All groups share one centre, and each spreads out both ways along 14 directions, with some noise.
In the rows, 128 means zero.
Known rows, each followed by its group:
[114 131 105 133 155 173 180 137 103 121 138 118 144 140 138 117 136 150]
Q_215
[ 89 162 104 105  98 133 165  96 195 114 123  99 151  99 138 168 158 117]
Q_767
[103 143 126 161 130 149 141 149 191 131 178 150 164 119 168 139 120 147]
Q_215
[ 95 139 186  96  71 127 133 133 178 137  98  79 174 111 122  76  99 146]
Q_997
[141 140 109 142 150 179 148 161  89 137 129 125  89 194 144 157 130 106]
Q_632
[103 121 118 120 147 147 156 119 147 155 116 117 160 108 118 112 133 114]
Q_30
[143 156 188 139 136 161 163 137 117 140 181  97  89 172 126 171 139 113]
Q_30
[104 143 133 137 170 126 138 131 197 103 115 112 140 157 115  95  79 115]
Q_632
[155 140 102 147 130 109  69 100  76 103 129 171 103 164 125 186 113 108]
Q_238
[153 138 137  97 104  99 114 102 156 109 121 134 127  76  95 148 137 148]
Q_401
[146  97 144 108 150 111 162  98 124  82 134 110  98 113 103 119 110 144]
Q_997
[133 174 159 100 105 106 141 118  98  97 166 152 103 159 164 120 133 150]
Q_238
[118 170 143 138 111 130 125 140 109  69 151 108 136 101  78 160 100 197]
Q_238
[ 76 139 123 106 155  87 118 104 124  97 136 125 136 160 113 131 144 119]
Q_30
[165 151 119 186 134  90 116 124 108 139 131 185  94  81  93 162 119 109]
Q_883
[126 139 131 132 112 185 165 102 109 131 136 127 137 142 144 109 119 139]
Q_215
[133 131 155 172 179 117 116 148 110 126 134 131 145 147 106  74  79 141]
Q_767
[112 160 133 205  89 123 104 143 103 129 101 121 114 173 123 141 134 116]
Q_238
[117 150 106 119 138 126 125  91 132  69 154  90 122 144 138 135 118 138]
Q_401
[128 122  94 158 154 118 156 149 150 131 106  99 130  88 121 110 127 120]
Q_215
[ 82 192 129 131  55 135 146 108 145 129 114 118 150 112 125  99 152 149]
Q_767
[113 199 203 148  91 135 121 159 124 175 161  88 144 167 147 167 168 115]
Q_632
[150 165 187 126 117  82 102 126  78 117 154 151 112 150 107 156 154 147]
Q_997
[108 154  79 113 122 169 112 151 102 119 103 125 138 129  98 122  96 153]
Q_632
[168 100 130 142  63 144 129  74 136  98  98 159  85 147 138 100 154 147]
Q_401
[ 91 153 134 219 147 146 129 101 128 113 170  64 120 138  84 111 125 132]
Q_238
[172 195 110 207 127 134 119  96 156 179 147 129 127 102 146  93 153  90]
Q_238
[192 133 106  86 100 168  99 133  94 103 158 105 137  78 130 171 123 188]
Q_632
[134 169 125 122 126  75 101  95 100 128  99 172 150 136 121 128 149 116]
Q_883
[132 229 177 143  59 106 127 134  95 152 113 135 185 109 158 143 112 137]
Q_767
[119 163 105 172 123  98 128 131 131 136  90 117 171 118 139 117 163 124]
Q_767
[123 132 129 125 168 175  90 119 118 142 185 113 127 162 123 147  88 113]
Q_883
[176  49 131 146 152 115 121 124 105 138 124 162  79 114 149  92  62  99]
Q_883
[ 91 160 108  43 121 127 147 122 169  95 132 170 131 120 109 111 147 166]
Q_30
[152 110 137 137  71 177 139  95 146 169 106 107 109 103 141 124 110  91]
Q_401
[166 195 153 143 165 119 149 110 112 107 159 145 170 139 140 185 144 143]
Q_632
[145 107  92 201 152 145 150 214 164 118 114 121 134 100 150 127  96 154]
Q_30
[119 163 143 172  96 122 122 129 139 125 156 129  94 155 172 154  98  96]
Q_632
[116  90 153 132 174 128 175 111 126 173 107 127 125 111  92 170 109  60]
Q_401
[139 155 128 149 148 131 158 121  94 143 122 177 160 168 167 159 151 108]
Q_767
[204 133  94 110 114 124 107  99 122  90  95 145 106 136 168 126  89 121]
Q_215
[171 136 120 132 140 141 124  86 138 122 148 112 117  73  73 108 148 156]
Q_883
[118 130 134 162 130 131 104  87 171 112 118  99 126 171 130  91  99 104]
Q_997
[156 179 138 111 110 154 122 110  87 136 139  99 114  71  62 132 102 149]
Q_215
[ 69 200 157 139 122  72 129 157 138 111 162 115 128 163 134  82 164 149]
Q_997
[153 205  93 117  96 181 119 143 149 118 113  76  74 131  73 162 148 130]
Q_238
[149 176 141 139 139 124 162 114  96  92 134 123 161 142 152 170 127 147]
Q_215
[ 75 117 140 168 127 158 142 153 127 196 151 164 124  79  87  84  87 122]
Q_401
[159 177 127 125 159  94  76 209 152 116 124 120 145 156 128  77 148 169]
Q_997
[164 111 164 144 124 173 143 124 136 135 145 129 143 137 141 141 122 147]
Q_215
[157 169 178 147  92 170 157 127 152 190 139 115 108 103 110 109 151 117]
Q_632
[ 97 174 149 149 105  73 139  76 104 110 149 115 141 132 150 111 161 124]
Q_632
[105 161 136 142  91 154 165 107  99 127 124 142  93 108  82 142 107 128]
Q_632
[133 129 127 192 129 171 116 119 148 120 147 155 173 107 141 113  48 157]
Q_30
[ 93  89 134 146 158 155 138 101 169 105 129 136 100 144  58 140  77 115]
Q_632
[178 178 149 197  97 171 109 102  90 132 117 120 155 161 122 128 138 152]
Q_215
[125 141 167 129 124 158 209  76 134 105 174  91 164  91 149 146 125 154]
Q_215
[ 95 123 173 104 137 132 150 106 166 157  45  91 168 133  68  80  80  89]
Q_997
[198 144  83 158 183 126  94 146  98 102 165 148 130 145 156 125 154 163]
Q_997
[ 83 168  72  66 154 122 162 145  96 118 133 145 182  94 160 154 113 136]
Q_215
[129 141  96 102 126 123  71 107 110  95 142 139 110 150 147 136  63 116]
Q_238
[ 92 129 137 128 120 193  85  23 137 119 179 138 174 176 133 150  85 117]
Q_883
[130 137 145 173 133 129 146 117 119 118 168 136 126  94 104 172 120 143]
Q_997
[133  70 142 112 110 106 112  95 104  74 121 127  67 178 100 157 165 135]
Q_632
[127 139 113 139 105 173 106  77  68 138 126 147 192 160 140 102 166 161]
Q_632
[ 91 140 150 144 143 131 154 153 107 141 120 109  95 162 102 146 100  92]
Q_997
[ 72 142 191 106 111 139 113 103 128 175 172 140 148 141 100 104 139 122]
Q_30
[205 117  97  92 102 157  70 109 120 117 145 100  67 165 177 124 134 111]
Q_401
[145 161 145 199 101  62 109 160 151  80 110 106  96 143 135 134 128 137]
Q_767
[157 170 137 184 144 139 176 103 108 120  82 178  81 160  67 136 119 107]
Q_238
[156 189 164 150 119 127  99 139  78 121 127 152 136 145 118  89  57 153]
Q_767
[157 128 216  81 115 157 146 175 108 198 169  90 124 122 142 147 142 119]
Q_30
[105  92 177 147  88 131 152 109  99 101 157  92 101 141 130 191 135 133]
Q_238
[151 179 135  77 143 128  98  63 125 102 142 128 132 160 117 132 100 116]
Q_883
[152 114 149 165 129 135 117 159 101 128 151 154 124 152 145 141 136 153]
Q_767
[124 155 102 176 151 115 109 133 132  96 109 163 210 135 158 192  83 135]
Q_997
[127 157 147 127 151 168 152 121 152 107 181 122 138 121 121 156  77 146]
Q_30
[120 157 127 173 128 113  87 103  90 134 153 131 134 151 138 108 113 118]
Q_238
[133 167 121 159 137 135 112 153 130 118 122 142  96 149 106 187  87 104]
Q_767
[ 41 204 130 133  41 116  77 132  72 138  76 129 163 135  91 143  84 129]
Q_215
[117 135 155 147 142 149 164 164  81 106 151 117  97 136  85 155 115 162]
Q_238
[ 23 125 120 121 124 122 140 165 110 126 134 120 137 167 128 133 136 131]
Q_215
[108 123  75  92 146 123 147  87 134  81  94 164 170 122 125 114 129 152]
Q_30
[130 130 132 158 125 134  90 117 132 112 153 111 149 151 141  56 132 170]
Q_767
[130 147 145 147 145 107 129 109 167 100 119 174 120 168 129  74  97 125]
Q_883
[140  95 169 142 149 177 142 124 108 153 143 134 154 153 105 144 151 145]
Q_883
[187 156 144  97 152 126 131 151 162 148 154  89 129 120 163 136 153 114]
Q_30
[ 84 119 113 167 135 178 137 184 161 111 124 107 126 150  83 131 122 163]
Q_238
[116 166 111 172 102 126 142 151  73 123 168 168  97 125 163 108 111 150]
Q_401
[103 118  80 193 134 152 188 101  89  95 124 185 102 155 131 161 144 131]
Q_30
[118 128 132 151 175 138  86 173 132 171 170 121 160 181 152 152 170 112]
Q_215
[116 166 131  94 192 136 152  73 149 154 122 133 145 137  59 136 159  88]
Q_238
[129 174 127  58 155 184  98  37 200  81 174 110 174 151 120 164  62 123]
Q_767
[128 153 125 125 152 109 158 143 138 125 155 100 123 125 139 127 187 135]
Q_401
[142 130 106 117 147  82 151 150  79 129 124 136 132  61 128 144 126 132]
Q_883
[101 137 147  99 120 108 193 130  85 134  98 117 120 126 158 137  78  84]
Q_767
[175  86  72 120 174  96  95  82  74 120 115 114 153  87 140 111 131 120]
Q_30
[128 114 128 167 133 127 103 109 151 121 152 140 142 126 128 134 135 136]
Q_632
[112 112  98 134 142 157 122 112 179 128 154 136  84 181 159 123 127  90]
Q_238
[149 197 135 137 135  58 122 128 148  80 104 119 104 118 122 134  66 111]
Q_30
[131 103 129 147 102 158  64 174 145 139 131 115 140 155 150 147 100 136]
Q_401
[161 137 172 132  94 176 147 168 122 109 151 185 126 127 132 141  93 200]
Q_30
[106 100  78  99 156 119 102 130 101  60 138 170  97 177 119 180 122 146]
Q_767
[119 189 119 190 159 128 157 101 199  92 147 139 130 158 139 139 102 108]
Q_30
[ 92 141 116 167 197 161 110 202 105 122 208 133 134 171 130 119  94 164]
Q_401
[158 119 135 152 139 145 135 107 172  47 126 120 117 204 123 148 172 169]
Q_401
[109 178  88 139 168 109 121 150 140 125 147 166 128 164 135 103 171 132]
Q_997
[140 160 130  85 138 165 118  77 112 144 128 118 140 122  77 107 127 129]
Q_238
[103 108 135 148  65 132 121 120 107 142 146  90 128  77 124 113 145 151]
Q_883
[121 134  73 153 215 140 168 151 141 106 130 133 154 106 109 118 102 142]
Q_632
[126 156 134 111  98 101 118 106  93  89 120 130  81 177 151 148 101 106]
Q_767
[138 173 131 148 172 128 169 143 119 122 172 149  85 135 119 115 122 125]
Q_883
[132 152 123 151 163 113 166  88 121 129 151 105 130 179 195 124 178  80]
Q_215
[148 113 114 125 149  81 124 141  87 110 138 135 132  98 134 132 149 155]
Q_767
[178 120 149 142  99 129  84 198 123 146 167 181 105 107 119  97 174 202]
Q_30
[171 114 170 178 155 142 185  88 128 168 165 158 132 134 167 122 162  98]
Q_632
[118 134  96 184 113 148  62 142 144 146 163  74 131  81 120 198  80 103]
Q_238
[127 121  95  21 158 119 133 109  17  86  97  54 146 119 108 157 106 138]
Q_215
[158 167 170 169 153 124 137 123 100 150 102 106 140 182 127  79 135 106]
Q_997
[140 181 136 141 204 156 141 114 107 113 180 144 102 191  89 117 134 130]
Q_401
[ 93 190 141 146 127 102 133 104  73 133 180 162 172 109 120 171 166 152]
Q_997
[ 97 119 104 102 101 142 127 143 110  98  89 133 112 134 112 113  70 145]
Q_215
[125 114 145 132 108  87 106 133 130 101 124 126 143 106 119  79 124 173]
Q_883
[181 136 123 128 103 150 150  98 160 136  88 114 171  55 121 134 124 143]
Q_401
[120 147 129  78  73 133 135 141 130  91  99 120 129 125 175 191  34 116]
Q_997
[130 189 186 164  84 108 129 156 155 133 132 130 144 139 144 152 137 139]
Q_632
[154 123 104 170 162 154 126 126  87 135 161 142 102 135 118 205 139 106]
Q_883
[104 109  85 122 153 123 128  78 136  75 141  82 126 113 111 130 121 134]
Q_883
[107 148 103 171 168 124 171 141 108 127 122 113 162 122 151 150 108 108]
Q_401
[115 136 150 134 101 151 111 104 147 153 138 120 165 131 139  99 129 133]
Q_997
[160 107 171  63 117 187 138  80 140 149 149 123 140  81  75 163 112 140]
Q_767
[101 192 124 136 146  68 168 127 160  94 141 117 108 105 103 133 174 134]
Q_401
[132 148 107  96 172 137 177 158 107 111 107  67 109 107 114 124  61 110]
Q_997
[118 156 117 137 106  96 134 144 100 130 155 163 152  53 150 118 105 158]
Q_883
[170 148  76 159 162 115 133 157 126 166  66 119 157 101 155 148 116  74]
Q_401
[ 44 119 154 143 116 138 125 110 129 161 164 118 192  79 104 116 100 140]
Q_883

New rows. What belongs after each?
[151 152 119 126 126 128  99 133 160 124  91 109 171 114  95 135 152 152]
Q_883
[158 110 135 135 134 110 106 136  98 136 133 132 105 105  95 170 152 127]
Q_767
[109 105 101  82 116 132 125 101 131  94 178 162 148 109 171 147 131 164]
Q_997
[ 90 200 186  96  76  99 115 125  97 120 138 109 155 123 145 156  53 128]
Q_767
[167 147 146 107 183 175 159  88 149  89 165  86 192 136 128 143 126 169]
Q_632
[168 128 137 161 129 150  54 166 161 156 180 129 117 175 148  51 195 166]
Q_997
[171 130 123  94 162 104  88  83 108 109 148 147 216 117 182 118 112 150]
Q_632
[ 97 148 181 135 114 186 187  68 121 124 107  57  88 220  98 134 120  75]
Q_30
[163  90 163 162 110 164 158 109 134 173  92 167  76 146 103 141 129  79]
Q_401
[167 119  93 139 150 161 129  45  98 153 148 106 132 116 147 122 143  91]
Q_30
[135 164 114 145 119 136 120 147 116 113 115  78 173 117 152 124  94 147]
Q_997
[151 133  74 168 120 191  95 136 102 154 122 153  87 143  91 107 146 136]
Q_767
[141 141 142 142 136 147 156 123 143 140 118 121 148 144 158  87 117 124]
Q_997
[132 174 125  98 149 110 141 141 124 108  84 153 150 171  87 146 195 151]
Q_238
[ 86 145 166 113 159 113 174 175 116 137 147 106 130 170 149  97 160 130]
Q_238
[127 150 155 114 105  95  66  76 166  76 177 172 184 113 137 146  94 179]
Q_215
[127 146 160 122 119  64 124 161 114 117 114 153 138 107 131 106  99 148]
Q_883
[127 190 114 115 107 140 130 108 132 122 124 127 149  98 113 108 113 148]
Q_767
[114 132 145  96 127 102 126 106 113  86 147 100  99 168 144 149 116 114]
Q_215
[128 146 100 137 158 182 127  73 163 141 107 131 145 168  98 132 133  90]
Q_767
[156 206 102  77 182  77  93 134 113 141 130 161 176 119 132 124 157 125]
Q_238
[ 93 155 147 176  76 134 172 118 131 121 137 112 105 139 151 147 135 118]
Q_401
[113 132 157 142 103 115 131 104 175 112 118 121 128 118 101  97 124 141]
Q_632
[125 128  57 140 156 194 207 107 152 131  81 167  98 167 128 121 150  94]
Q_767
[114 114 160  98  80 138 100 135 134 132 160 118 103 115 106 132 136 151]
Q_997
[144 197  76 168 169 166 112 110 153 125 208 166  86 140 137  77 109 127]
Q_883
[123 176  99 120 114 124  97 164 146 116 132 151 142 125 147 148 117 143]
Q_997
[148 171 159 161  84 148  69 132 123 147 180  97 112 140 142 128 123 135]
Q_997
[197 111 142  92 133 145 101 122 122 124 145 164 148 129 164 144 108 150]
Q_997
[122 154 119 108 133  87 156 154 100 112 128 113 128  96 170 167  80 108]
Q_767
[161 154 133 134 142 151 132 148 150 132 161 131 148  79 124 138  93 154]
Q_30
[122 188 152  75 132 126 129 167 124 146 110 102 155 116 102 126 101 133]
Q_632
[136 153 113 155 174 142 150 155 156 119 130 135 128 137 117  82 113 141]
Q_401
[208 130 138 125 125 137 127  88 108 112 139 114  98 112 125  97 146 150]
Q_997
[115 125 147 152 114 145 185 131 136  98 136  95 116 112 117 183 118 137]
Q_883
[148 147 114 176 125 143 155  93 149 149 120 130 147 101 143  92 144 120]
Q_215
[125 140 136 146 127 119 131 120 145 119 120 152 139 142 108  83 177 161]
Q_401
[ 75 168 129 139 122 157 117 164 197 158 164 133 192 122 179 125  77 124]
Q_997
[170 152 134 110 145  99  83 123 118 121 119 111 159 139 156 174 106 107]
Q_215
[119 181 171 123  82 112 108 112 120 132 130 169 161 145 143 112 118 144]
Q_883
[133 191 107 137 114 166  93 107 138 143 124 143 109 125  90 117  73 109]
Q_238
[103 142 169 142  94 100 150 127 161  93 166 161 142  95 123 165 138 175]
Q_215
[185 156 105 143 176 149 107  94 137 144 153 138 149 132 114 113 186 137]
Q_632
[ 85 128 132 128 153 183 108  60 114 106 152  90 162 177 109 127  65 121]
Q_401
[140 133 127 151 128 159 137  67 121 118 173  89 149 111 162 106 104 131]
Q_997
[124 107 156 124 164 174 205 183 113 165 207 161 127 112 167 188 137 132]
Q_30
[112 138 118 146 117 140 128 116  78 162 130 152 143 107 143  94  84 117]
Q_401
[ 97  78 107 137 149 121 115 128 110 142 139 106 107 121  94 113 153 120]
Q_767
[167 146  96 109 153 161 182 104 162  89  94  87  88 169 116  71 174 137]
Q_238
[123 161 182 162 116 166 110 131 131 177 172 116 181 114 122  85 109 152]
Q_767
[160 153 119 118 147 128 146 156 111 100 146 120 121 111 145  95 105 167]
Q_238
[104  82 129  89 138  85 154 113 105 135 127 123 159  53 130 151 130 124]
Q_401
[176 120 115 143 128 141 156  95 168 111  79 112  96 143 134 143 124  90]
Q_401
[154 150 168 122  96 153 142 111 147 147 172 162 166  77 164 155  98 148]
Q_997
[110 123 166 152 121 174 131  94 149 134 147 136 139 144  86 159 112 130]
Q_632
[112 159 157 150 104 102 147 121 156 117  96 126 115 150 107 110 143 123]
Q_883
[108 139  95 144  97 211 176 105  95 151 149  87 146 126 212 136  81 101]
Q_997
[178 152 151 172 127 101 129 124 162 144 166 141 106  66  99 141 167 140]
Q_215
[162 189 120 175 133 114 101 106 159 116 168 149 104 111 126 120 118 128]
Q_30
[156 193 110 134 113 145 110 121  60 156  80  92  82 132  75 109  99  89]
Q_215
[131 155 131 198 122 152 133 187 113 182  81 123 144 106  86 136 112 117]
Q_238
[182 133 152 160 199 132 118 102 173 138 165 133 151 135 122  61 126 135]
Q_997
[118 185 138  53 123  88 137 165 128 110 132 177 124 131 147 151 116 137]
Q_997
[113 193 133 151 165 185 114  95  91 156 159  97 212 147 104 154 122 128]
Q_401
[182 161 128 185  88  94  99 129 111 108 113 107  74 163 174 114 133 112]
Q_767
[ 61  80 160 123 137 174 185 161 191 120 198 102 119 129 127 157 140 154]
Q_238
[104  94 112  82  95 141  40  69 159 121 135 120 158 138 115  98 139 145]
Q_997
[114 162 189 137 134 160 161 127 110 136 189 127 129 142 101 127 145 162]
Q_883
[141 119 152 137 143 125 157 123 126 130 105 141 110 136 100 164 127 107]
Q_767
[152 134 102 119 155 152 146  66 191 116 103 135 145 120 121  80 125 118]
Q_238
[136 169 145 139 145 108 105 129 135 169 166 178 122  78 106  57  79 127]
Q_883
[161 140 111 145 129 152 124 117 140 125 137 140  96 157 150  90 126 125]
Q_883
[141 146  81 159 127  83 106 140 143  98 106 141 106  91 130  96  86 130]
Q_30
[151 168 177 159 107 130 161  92 151 142 147 133 113 168 170 152 156  90]
Q_767
[173 189 122 145 151  86 127 128 118  74 151 153 117 162 163 172 146 137]
Q_215
[157 171 118 110  99 101  54 130 114 127 144 155 149  83 101 121 159 177]
Q_30
[ 63 165 152  89 135 134 103 183  80 113 215  89  94 131  93 207  73 141]
Q_238
[147 121 133 184  87 149  64 105 175 121 118 117 145 110  81 152 132 152]
Q_883
[111 125 147 168 137 165 133 160 137 171 189  98 124  87 118  69 108 145]
Q_767
[152 100 129 128 152 139 146  91 159 123 163 150 149  95 129 161 154 140]
Q_238
[115 152  85 187 144 136 130 111 136  59 162 156 104 136  95 132 132 175]
Q_401
[156 139 159 106 120 132  92 156 106 152 145 135 169 128 150 171 121 136]
Q_632
[129 100  90 127 128 122 138 125 154 101 110 100 129 113 136 130 152 138]
Q_767
[122 142  72 147 161 144 118  99 116 123 116 131 174 119 118 130 136 130]
Q_997
[133  47 145 172 114 180 166 118 137 122 132  72 122  91  96 165 137 149]
Q_883
[152 165 146 102  90 121  77 130 116 130 168 133 104 102 110 183 129 139]
Q_401
[ 93 159 119 140 164 147 146 132 159 106 181  92 137 136 110  93 139 163]
Q_401
[129 119 194 111 179 129  93 206 146 169 160 182 114 163  69  96 125 150]
Q_401
[146 172  51 170 148 148 107 115  95 114 161 147 100 123 128 100 128 142]
Q_401
[137 132  85 149 103 147  81 144  87 166 148 128 161  79 152 137 129 141]
Q_401
[123 165 123 114 121  97  85 165 147 146 176 134 106 104 134 169 148 118]
Q_215
[ 73  98 163 110 115 121 141 163 118 123 113 144 147 124  89 152 106 154]
Q_215
[109 156 148 147 136  93 134 119 107  94 138 112 118 140  96 143 141 141]
Q_215
[156 127 143 131 148 180 130 141 119 146 138 133 143 158 139  92 101 143]
Q_401
[126 171 136  73 179 106 162 114 136  94 171 119 137 113 124 104 120 149]
Q_238
[137 139 151  74 107 139  63 156 105 137 140 110 209 119 156 214  95 146]
Q_215
[120 129 101 117 131  89  98 147 129  84 134 116 116 182 176 166 157 123]
Q_238
[125  89 113 157 155 209  59 123  75 164 160 102 175 179 135 192 102 109]
Q_401
[142 128 131 109 116 123 137 138  86 129 105 121 115 117 110 135 138 137]
Q_30
[125 137 123 133 100 112 172 144 122  99 182 141  61  98 147  98 160 171]
Q_767
[116 127 129 163 131 155 133 162 148 146 132 116 106 153 127 113 124 119]
Q_997
[142 150 129 152 142 131 164 118 132  93 140 102  68 140  99 162 131 119]
Q_883
[149 187 161 173 102 142 104 148 107 167 170 101 117 103 105 173 129 122]
Q_30
[159 142  54 176 122 128  70 113 115  63 127 107 114 133 127 139 124 159]
Q_30
[ 83 116 128 158 101 163 111 162  65 156 150 143 140 171 172  68 125 155]
Q_767
[117 148 150 141 119 105 133 115 120 115 134  65 160 124 142 165 140 122]
Q_215
[140 110 134 140 118 138 168 169 120 143 141  93  82  91 139 103 112 128]
Q_883
[129 114 103 137 149 111 112  99 145 126 136  84 176  88 137 110 152 135]
Q_215
[101 141 124 105 112 142 145 127 147 130 157 120 110 139 178 128  90 102]
Q_30
[184 123 121 145 135  96  99 139 103 124 127 148 103  87 107 116 133 147]
Q_883
[123 121 139 137 152 117 131 170 135 110 118 103 135 136 112 125 104 143]
Q_997
[185 149 116 166 143 125 146 118 144 156 105 153 152  77 152  85  99 114]
Q_238
[120 145 174 163  88 191 164  61 136 178  82 107 169 129 105 148  92  82]
Q_401
